There are 4 ways to turn a row about zero (a turn may also mirror it). The second row of each pair is the first, turned, with some noise.
(in the rows, 128 means zero)
Some pairs, each with its turn after it:
[117 129 132 129]
[129 124 131 139]	z_643

[110 121 127 136]
[120 115 137 137]	z_659

[116 119  96 122]
[109 110 133 153]	z_269

[ 76 148  97 121]
[145 111 132 187]	z_269

[151 134 100 165]
[128  79 121 107]	z_269

[ 86 139 121 119]
[127 106 126 166]	z_643

[132 118 147 144]
[138 132 154 127]	z_659

[109 156 156 151]
[173 136 108 128]	z_269

[130 143 124 120]
[140 120 129 138]	z_597

[ 48 161 137 116]
[173 148 118 199]	z_269

[110  95 134 158]
[ 91 129 128  95]	z_597

[120 129 148 113]
[141 111 127 113]	z_659

[128 125 130 119]
[135 124 122 129]	z_643

[150 140 135 133]
[132 149 130 114]	z_659

[127 139 134 164]
[112 106 104 123]	z_597

[159  83 120 119]
[115 181 130 127]	z_597

[161 124 160 125]
[149 153  96 115]	z_597

[125 159 166 134]
[130 170 124 156]	z_643

[103 151 208 130]
[146  93 173  65]	z_659

[118 145  73  93]
[106  82  82 130]	z_643

New pairs, each followed by its turn:
[113 130  83 132]
[ 99  93 125 129]	z_643

[129 123 125  78]
[111 152 163 145]	z_269

[195 128  98 155]
[ 85 146 125  65]	z_643

[136 116 185 146]
[137 134  96  78]	z_597

[120  98 134 187]
[122 133 186 159]	z_659

[134 208 138 102]
[192  85 115 161]	z_597

[113  48 127 125]
[ 62 145  87 139]	z_269

[127 171 124 129]
[ 97 137 118  99]	z_659

[118 125 139 149]
[136 129 103 125]	z_269

[ 99 143  93 146]
[ 93 100 135 149]	z_643

[168 103 151 148]
[112 135 111  79]	z_269

[151 166  97 163]
[ 86 177 130 123]	z_659

[160  48 120 121]
[187 141 127 190]	z_659

[116 148 122 133]
[106 125 126 119]	z_659

[105 112 126 134]
[124 108 138 143]	z_659

[113 145 124 138]
[148 119 125 140]	z_269

[135 141 120 134]
[136 115 135 123]	z_269

[ 77 119 139  70]
[178  92 105 168]	z_643

[107  52 174 185]
[ 68 145 113  39]	z_597

[155 188 160 132]
[174 101  78 138]	z_597

[ 90 161 114 162]
[106  69 130 136]	z_597

[112 131 137  80]
[162 115  95 145]	z_643

[ 89 132 126 144]
[122 113 150 160]	z_643

[102 125 144  89]
[143  87 112 114]	z_659

[121 134 127 117]
[124 120 119 122]	z_659

[208 128 169 152]
[131 202 132  74]	z_643

[ 99  54 130 124]
[162  87 143 184]	z_659

[129 169 151 112]
[166 147 152 125]	z_269

[149 163 121  84]
[132 141  78  94]	z_659

[121  48 103  94]
[175  65 138  87]	z_643

[ 81 191 112 109]
[183 121 156 180]	z_269

[147 180 193 101]
[206 111  91 112]	z_597

[153 113 135 112]
[146 134 118 102]	z_643

[132  77 150 166]
[102 133  72 104]	z_269

[122 104 141 136]
[144 126 150 125]	z_643

[134 130 120 142]
[116 127 118 136]	z_597

[110 103 154 151]
[110 126 124  86]	z_597

[111 128 107 165]
[ 89 105 126 132]	z_597

[137 110 138 117]
[110 145 132 119]	z_269

[121 120 126 159]
[130 112 100 124]	z_269

[149 156 125 117]
[150 126 114 153]	z_597

[ 82 121  97 134]
[121 110 111 179]	z_269

[186 130 153  66]
[191 152  84  92]	z_659

[156 132 136 126]
[144 152 127 116]	z_659

[109 110 127  95]
[108 151 136 154]	z_269

[103 161  70 171]
[ 52 100 141 149]	z_643

[126  84 110 140]
[ 90 152 141 121]	z_597

[150 189 150 103]
[118 172  76 149]	z_643

[115 100 114 142]
[ 97 136 142 118]	z_597

[131 168 114 116]
[156 114 161 136]	z_269

[ 86 153 123 172]
[ 91 127 158 171]	z_643

[150 135 155 208]
[ 89 109  55 107]	z_597

